The groups are shells around one centre, one inside the other: the same stretched ball of 3 dimensions in 10 sizes.
Some rows, each with its group after it:
[-24.5 -11.2   3.8  24.5  20.6 -33.0 -23.4  13.4 -12.0 -26.6 -10.9   6.6
   2.4  27.9  29.4] : (7)
[-18.6  -5.8  -7.0   1.5   2.7 -14.5  -4.8  -1.8  -6.0  -2.5   7.7   0.9
   0.8   8.1   6.6] : (0)
[-21.7 -16.7 -14.2 -35.2 -36.1  11.8  20.0 -11.2 -20.6   7.2  15.0  -3.5
   6.4 -21.3  -6.6] : (9)
[-15.1 -14.3 -15.1 -51.9 -42.5  22.8  41.4 -11.7 -19.8  19.6  30.3 -12.9
  -0.2 -43.1 -25.0] : (0)
[-17.5  -1.9   5.0  32.0  36.1 -38.3 -22.2  14.9  -1.2 -19.6  -2.3   2.8
  -4.9  28.8  21.7] : (6)
[-16.5 -11.4 -16.2 -40.3 -35.0  15.7  28.5 -13.9 -15.0  17.4  25.3  -8.0
   1.8 -29.3 -18.1] : (2)
[-10.0   0.8  -3.4  -0.8  13.3 -14.3   9.0   3.9  -0.1   5.3  21.1  -8.2
  -9.5  -4.3  -7.6] : (2)
[-21.3 -10.9   4.2  15.1  16.7 -27.0 -11.1  14.4 -13.0 -21.3  -3.4   1.4
  -1.1  15.2  20.1] : (7)
[-11.4  -0.1  -8.2  -7.7   3.3  -8.3  10.1  -3.0  -0.7  10.0  22.1  -6.8
  -6.1  -6.4  -9.6] : (4)
[-16.2 -10.6 -17.4 -40.8 -35.6  16.3  28.3 -15.5 -13.8  19.2  26.2  -7.9
   2.0 -29.1 -19.0] : (0)
[-16.1 -10.8 -17.2 -41.9 -36.3  17.1  29.6 -15.4 -14.3  19.5  26.7  -8.3
   1.8 -30.4 -19.8] : (5)
[-15.1  -4.3   2.6  11.5  20.6 -24.2  -2.6  12.3  -5.8 -10.4   8.0  -3.8
  -6.7   7.6   7.8] : (5)
[-17.7 -16.7 -16.9 -54.0 -48.4  24.9  39.4 -14.3 -22.2  18.7  27.4 -10.6
   3.1 -41.8 -22.4] : (3)
[-26.6 -18.7  -2.1  -2.5  -8.1 -13.4  -5.4   5.6 -22.0 -18.6  -5.2   3.6
   6.6   6.6  19.3] : (6)
[-16.4  -3.8  -6.7   0.2   4.6 -13.9  -1.1  -1.2  -4.3   0.4  11.6  -1.4
  -1.6   4.7   2.4] : (8)
[-21.4  -8.2  -1.1  14.0  13.0 -24.6 -14.4   6.5  -8.8 -15.0  -1.7   3.7
   1.2  18.5  18.3] : (1)
[-15.8  -2.0   1.0  18.2  24.5 -28.0 -10.9   9.5  -2.0 -10.5   5.4  -0.6
  -5.2  16.4  11.5] : (4)
[-15.6 -11.1  -5.5 -22.6 -13.2   0.7  21.6   1.4 -15.2   3.4  18.7  -8.9
  -3.3 -20.4  -8.7] : (6)
[-11.2 -10.3 -18.4 -59.1 -45.5  28.5  49.4 -16.4 -15.5  30.0  39.5 -16.4
  -2.8 -51.1 -35.7] : (3)
[ -9.8   4.6  -6.1   5.2  17.3 -17.4   1.6  -0.6   5.6   8.2  20.7  -5.4
  -8.4   3.8  -6.1] : (9)
[-21.9  -9.7   4.0  20.9  20.8 -30.7 -17.3  13.9 -10.8 -22.8  -5.9   3.5
  -0.2  21.9  23.7] : (4)
[-17.1  -3.6   5.9  26.5  32.5 -35.0 -16.0  16.4  -4.0 -19.2  -0.3   0.4
  -5.8  22.1  18.6] : (5)
[-24.3 -12.5   3.1  18.1  15.1 -28.5 -17.8  12.6 -14.1 -24.6  -8.6   5.0
   2.4  21.7  26.0] : (1)
[-21.2 -15.4 -10.3 -25.8 -25.4   4.4  15.0  -5.7 -19.1   2.0  12.2  -3.2
   4.3 -15.2  -2.3] : (1)
[-24.2 -15.5   1.4   5.7   3.7 -19.9  -7.8  10.6 -18.4 -20.7  -4.7   2.4
   2.9  10.3  19.9] : (8)
[-27.1 -17.6   5.5  16.3  11.2 -28.1 -17.1  16.3 -20.6 -31.0 -13.3   5.6
   4.2  20.2  30.5] : (9)
[ -8.5   0.6  -9.0 -16.6  -1.2  -2.2  20.5  -4.0  -0.6  16.3  29.4 -11.1
  -8.8 -17.1 -18.5] : (8)
[-21.2  -6.1   1.5  24.5  23.5 -32.3 -21.7   9.9  -5.9 -19.3  -4.9   5.2
   0.0  26.9  23.2] : (2)
[ -8.3  -0.3  -9.5 -21.4  -5.1   1.0  25.0  -4.4  -2.2  17.9  31.3 -12.5
  -9.0 -22.0 -21.3] : (7)
[-21.4 -17.6  -3.9 -20.4 -17.8  -1.2  15.0   3.7 -22.5  -6.7   8.5  -4.6
   1.8 -14.7   2.2] : (3)

New rows. What belongs after each?
[-24.3 -17.7  -6.5 -15.7 -18.7  -3.4   5.6  -0.6 -21.4  -8.1   3.5   0.3
   5.9  -5.4   8.2] : (7)
[-10.9  -2.8  -5.1 -12.4   1.5  -6.2  17.5   1.7  -5.0   7.8  23.3 -10.0
  -8.1 -14.1 -11.7] : (7)
[-22.0 -15.3  -2.5  -8.7  -7.9  -9.2   4.7   5.2 -19.0 -10.8   4.0  -1.5
   2.0  -3.2   8.8] : (4)
[-18.3  -8.9 -12.7 -20.1 -18.2   1.4  10.8  -9.5 -10.7   8.0  15.9  -2.6
   2.5  -9.8  -5.2] : (3)
[-21.5  -7.5   1.8  22.0  21.2 -30.7 -19.7  10.6  -7.7 -19.7  -4.8   4.6
   0.2  24.4  22.8] : (1)
[ -8.7   2.3  -3.4  -0.6  15.2 -14.5  10.2   3.8   1.6   7.1  23.2  -9.3
 -10.8  -5.1  -9.7] : (0)
[-24.7 -14.2  -1.1   6.7   2.7 -19.7 -11.0   6.8 -16.3 -18.5  -4.9   4.2
   4.4  13.5  20.4] : (1)
[-13.8  -2.8   0.2   7.4  17.5 -20.7   0.5   8.8  -3.9  -5.2  11.9  -4.8
  -7.1   4.4   3.2] : (8)
[-20.2 -11.6  -9.6 -16.2 -15.7  -2.1   7.8  -4.9 -14.0   1.0  10.8  -1.6
   3.1  -6.8   0.6] : (1)
[-16.1   0.4   4.3  32.7  38.3 -38.6 -21.9  14.0   1.5 -16.9   0.1   2.1
  -6.1  28.8  19.4] : (0)
[-19.2 -17.0 -10.9 -38.8 -34.4  13.0  28.5  -6.1 -22.3   7.3  19.0  -8.0
   2.4 -29.6 -11.4] : (6)
[ -8.8   0.5 -11.4 -20.2  -5.9   0.9  21.7  -7.3  -0.7  19.2  30.5 -10.7
  -7.6 -18.8 -20.3] : (8)
[-14.2  -3.3   0.1   7.1  16.6 -20.5   0.3   8.6  -4.4  -5.6  11.3  -4.5
  -6.7   4.5   3.7] : (1)
[ -9.6  -3.1 -13.1 -32.4 -18.1   9.5  30.8  -9.5  -5.7  22.1  33.3 -12.7
  -6.3 -29.3 -25.1] : (4)
[ -9.1  -3.8 -15.1 -40.0 -25.0  15.0  36.5 -12.2  -6.9  26.3  36.6 -14.2
  -6.0 -35.7 -29.7] : (8)
[-17.2 -12.9 -14.5 -39.2 -34.0  14.5  28.2 -11.3 -17.0  14.2  23.4  -8.0
   1.8 -29.0 -15.9] : (1)
[ -9.7  -5.5 -10.2 -33.8 -18.0   9.5  34.4  -5.1  -9.1  18.7  32.7 -14.5
  -7.5 -33.0 -24.7] : (0)
[-20.6  -6.3   1.8  22.6  22.8 -31.1 -19.2  10.4  -6.3 -18.5  -3.5   4.0
  -0.7  24.2  21.5] : (1)
[-12.6   2.5  -2.7  14.6  23.6 -24.6  -7.2   4.4   3.4  -1.3  12.6  -2.3
  -7.0  12.9   3.6] : (5)
[-24.9 -10.7   2.6  25.4  20.2 -33.2 -25.5  11.6 -11.0 -25.9 -11.4   7.7
   3.3  29.9  30.1] : (5)
[-26.7 -13.8   7.1  29.6  24.0 -37.3 -27.6  18.2 -15.1 -34.2 -16.6   8.1
   3.3  32.1  36.1] : (0)
[ -4.7   1.7 -16.1 -39.5 -19.6  15.0  39.9 -13.7  -0.4  33.3  43.8 -17.0
 -10.1 -38.1 -37.0] : (9)
[-14.6  -2.8  -8.7  -6.2   0.3  -9.0   5.1  -3.9  -3.4   6.2  16.9  -3.6
  -2.8  -1.9  -3.9] : (8)
[-17.2 -13.9 -10.4 -34.9 -28.4  10.3  27.4  -5.5 -18.6   8.8  21.1  -8.8
   0.2 -27.8 -12.9] : (1)
[-12.0  -3.6  -4.3  -9.3   3.1  -8.5  14.1   2.7  -5.7   4.9  20.5  -8.6
  -7.2 -10.6  -8.3] : (1)
[-17.0  -5.7  -8.3  -6.5  -2.7  -8.9   3.2  -3.4  -6.6   2.6  13.0  -2.1
  -0.5  -0.5  -0.1] : (1)
